There are 6 hidden switches. A switch that is on adds its own fixed numbers to the row, and there is some noise. The rows also spread widely along 6 directions, which tell nothing about the answers.
Known rows, each followed by its switches (1 for on, 0 for off):
[-0.90  1.32 -0.71 -0.28  0.11 -0.26 -1.30  1.15  1.16  1.30 -0.74  0.26
 -0.26  0.11 -1.03  0.36  0.66  1.85]
0 0 0 0 1 0
[-0.50  1.07  0.77  0.50 -1.90  1.75  1.78 -1.00  1.12  2.27 -1.26  1.53
 -0.70 -0.56 -0.23  2.35  0.66  3.29]
0 1 0 0 1 0
[-0.07  2.23  1.55 -1.16  0.92 -1.64  0.60 -0.20  2.69  2.91  0.82  3.52
  2.54 -0.02  2.13 -0.27  0.74  0.10]
1 1 0 1 0 1
[-0.60  3.76 -0.18 -2.99  0.08 -2.26  2.67 -0.05  1.79  3.71 -1.21  0.81
  0.58  1.24  0.59 -2.09  2.63  0.92]
0 1 1 1 0 0
[ 0.92  2.11  1.67 -1.03  1.33 -1.01  1.14 -0.55  2.50  3.25 -0.29  2.19
  1.36  0.47  0.58 -1.44  0.59 -0.56]
1 1 0 0 0 0
[-1.70  2.71 -1.41 -1.07  2.64 -2.31 -2.50  2.42  1.33 -0.75  3.78  2.06
  2.69 -1.44  1.25  0.87  0.52  0.06]
0 1 1 1 0 0
[ 1.48  0.98 -1.88 -1.12  1.24 -0.07  1.15 -0.38  1.36  3.72 -0.82  0.54
  0.25  1.01 -1.91 -0.84 -0.33  0.34]
0 0 1 0 0 0
[-2.03  1.40 -1.18  0.26 -1.23  1.76 -0.44  0.70 -0.29  0.19  0.97  0.38
 -0.50 -1.11  0.28  2.80  0.97  3.97]
0 0 1 0 1 0
[-2.01  1.28  0.36 -0.12 -0.83  0.21  1.61 -0.17  1.32  1.31  0.44  1.79
 -1.18 -1.84  2.32  0.83  1.62  2.69]
1 0 0 1 0 1
[-1.54  2.40 -0.80 -0.88 -2.10 -1.25  2.64  0.35  1.78  2.19  0.67  0.65
  0.03  0.19  2.29  0.37  2.59  3.60]
0 0 1 1 1 1
[-3.59  3.54 -0.15  0.45  0.19 -0.77 -2.08  2.01 -0.28  1.38  0.14 -0.41
 -1.36 -1.79  2.05  0.80  3.08  4.03]
1 1 1 0 1 0
[-0.25  2.35 -1.28 -0.03  1.51 -2.52  1.44  0.70  2.10  1.10  3.53  1.84
  1.54 -1.33  1.93 -0.25  0.73 -0.08]
0 1 1 1 0 0
[-2.14  4.13 -0.61 -0.37  1.70 -2.02 -0.49  2.03  1.81  2.60 -0.27 -0.21
 -0.81 -0.58  1.18 -1.17  2.68  2.70]
1 1 1 0 1 0
[-0.38  2.12 -0.33  0.50  1.64 -1.51 -2.23  0.36  1.49  2.63  2.72  2.99
  5.00 -0.54  2.38  1.32  0.71  0.57]
1 1 1 1 1 0
[-0.99  2.04 -0.99  0.39  0.15  0.71  1.14  0.21  1.34  2.70  0.14  0.54
 -0.20 -0.54  0.68  0.46  1.00  3.11]
1 0 1 0 1 0
[ 0.37  0.23 -0.60  0.43  0.63  2.64 -1.14 -0.70 -0.03  1.56  1.70  2.68
  2.32 -0.71  0.62  2.51 -1.34  1.10]
1 0 1 0 0 0

New rows. What belongs after each?
[-0.18 -0.57 -1.46  2.32  2.44 -1.09 -0.52 -0.41  1.91  3.92  0.12  2.52
 -0.06 -2.94 -0.20  1.35 -0.44  1.34]
1 1 0 1 0 1
[ 2.01  1.59 -0.53 -0.20  1.13 -0.97 -1.14 -0.11  2.28  2.95  1.90  2.62
  5.16  1.77  0.19  0.83 -0.71 -0.61]
0 1 1 0 1 0
[ 0.89  2.95  0.15 -0.11  2.10 -1.57 -0.47  0.41  2.94  3.74  1.00  2.12
  3.57  1.11  1.08 -0.75  0.57 -0.02]
1 1 1 0 1 0
[ 1.49  0.49  0.75  0.37 -0.79 -1.08 -0.79  0.17  1.07  1.49  1.78  1.45
  2.90  0.57  1.02 -0.33  0.22 -0.47]
0 0 0 0 1 0
[-0.66  1.26 -1.40  1.64  0.10 -1.49  0.48  0.02  0.91  3.27  1.78  1.10
  1.51 -1.46  2.34  0.05  1.82  1.72]
1 0 1 1 1 0
[-0.95  0.58 -2.52 -0.75  2.90  1.12 -2.91 -0.08  0.39  3.39 -0.80  2.28
  2.64 -0.62 -1.45  2.02 -0.75  1.57]
1 0 1 1 0 0
[-2.63  2.74  0.02  0.28  1.12 -0.76  0.21  0.29  2.50  1.61  0.18  1.94
  0.15 -1.86  1.14  1.03  1.38  2.94]
1 1 0 1 1 0
[ 1.36  2.13  0.96 -1.79 -0.18  0.12  2.95 -2.20  2.68  5.05  0.10  4.06
  4.32  1.45  1.94  0.90  0.20  0.80]
1 1 1 1 0 1
[ 0.05  0.59  0.70  1.26  0.37  0.77 -1.22  0.00  1.47  0.58  2.35  2.38
  2.26 -0.95  1.34  1.36 -0.61  0.88]
1 0 0 0 1 0
[-0.17  1.34  0.35  0.74 -2.15  0.36  1.93 -1.22  0.79  1.81  3.31  2.43
  3.39 -0.96  4.20  1.36  1.59  1.87]
1 0 1 1 1 0
[-0.09  0.34 -2.41 -0.10  0.03  0.66  1.88 -0.71  1.42  2.38  1.09  2.38
  0.77 -0.88 -0.01  2.23 -0.34  2.06]
0 0 1 1 0 1
[ 0.40  1.61  1.36  0.43  1.69 -1.36 -0.62  0.52  1.57  1.06  2.27  2.02
  1.15 -1.31  1.95 -0.68  0.45 -0.86]
1 1 0 0 0 0
[-0.29  2.84  0.99 -2.96 -1.74 -1.37  2.41 -0.78  1.44  3.82 -0.66  2.04
  2.05  1.57  1.99  0.00  2.53  1.48]
0 1 1 1 0 1
[ 0.25  1.18 -0.12 -0.64 -0.65  0.98  1.83  0.52  1.98 -0.56  3.98  2.61
  1.45 -0.32  2.09  1.79 -0.67  1.11]
0 0 1 0 0 1
[-1.11  3.05  1.18  0.31 -0.95 -0.54  1.36  0.07  0.74  2.87  0.83  0.52
  0.30 -0.28  3.05 -0.08  2.74  2.57]
1 1 1 0 1 0
[-1.49  0.02  0.35  1.32 -1.70  1.46  0.58 -0.86  0.90  2.31  0.36  2.71
  1.01 -1.45  1.98  3.00  0.75  3.71]
1 0 0 1 1 1
[-1.18  0.30  0.21  0.05 -1.83  0.46  1.06  0.43 -0.30  0.97 -0.57  0.05
 -2.94 -1.42  0.45  0.91  1.44  2.76]
0 0 0 0 0 1
[-0.48 -0.03 -0.61  2.18  0.35 -0.17  0.62  0.40  0.22  1.47  0.83  0.06
 -2.61 -2.99  1.02 -0.38  0.79  1.28]
1 0 0 0 0 0
[-0.45  1.96 -0.16  0.97 -0.84 -0.35  0.31  0.70  1.42  1.30  2.39  1.82
  1.14 -0.52  1.81  2.38  0.88  2.56]
0 1 1 0 1 1
[-0.70  1.68  0.50  1.29  0.81 -2.36 -0.65  0.10  1.93  2.87  1.33  2.09
  2.06 -1.32  2.29  0.02  1.75  0.75]
1 1 0 1 1 0
[ 1.52  2.88 -0.06 -1.31 -0.17 -1.56  3.12  0.23  3.72  1.59  2.40  1.41
  2.53  2.01  1.20 -1.65  0.71 -0.17]
0 0 1 0 1 0
[-2.89  2.15 -1.61  0.76  1.57 -0.59 -3.26  1.04  0.16  2.88 -0.21  1.15
  1.35 -1.81  0.69  2.48  1.53  3.82]
1 1 1 1 1 0
[-1.32  1.29 -1.38  1.73  0.88 -1.09  1.85 -0.09  1.60  2.74  2.23  1.96
 -0.25 -3.02  2.72  1.46  1.19  2.44]
1 1 1 1 0 1
[-0.26  1.56 -0.73 -0.91  3.29 -0.92 -1.00  0.90  2.04  2.66 -1.53  0.76
 -0.67 -0.16 -1.75 -1.62  0.08  0.22]
1 0 0 0 0 0
[ 0.98  3.13  1.40 -0.98  2.39 -3.50 -0.89  0.85  3.53  3.74 -0.08  1.45
  2.97  1.48  0.79 -3.18  1.47 -1.23]
1 1 0 0 1 0
[ 1.01  0.29  0.35  0.03 -0.01 -1.42 -1.20  0.71  0.23  0.37  2.18  1.11
  1.33 -0.47  1.18 -0.96  0.35 -1.32]
0 0 0 0 0 0
[ 0.76 -0.09 -0.68  0.75  1.31 -1.86 -2.80 -0.21  1.78  4.71 -0.27  2.80
  4.34  0.47  0.33  0.35  0.42  0.39]
1 0 0 1 1 1
[-0.37  1.23  1.57  1.06 -2.25 -0.90  0.56  0.09  0.44  1.07  1.59  1.11
  0.04 -1.04  2.59  0.69  1.79  1.56]
0 1 0 0 1 0
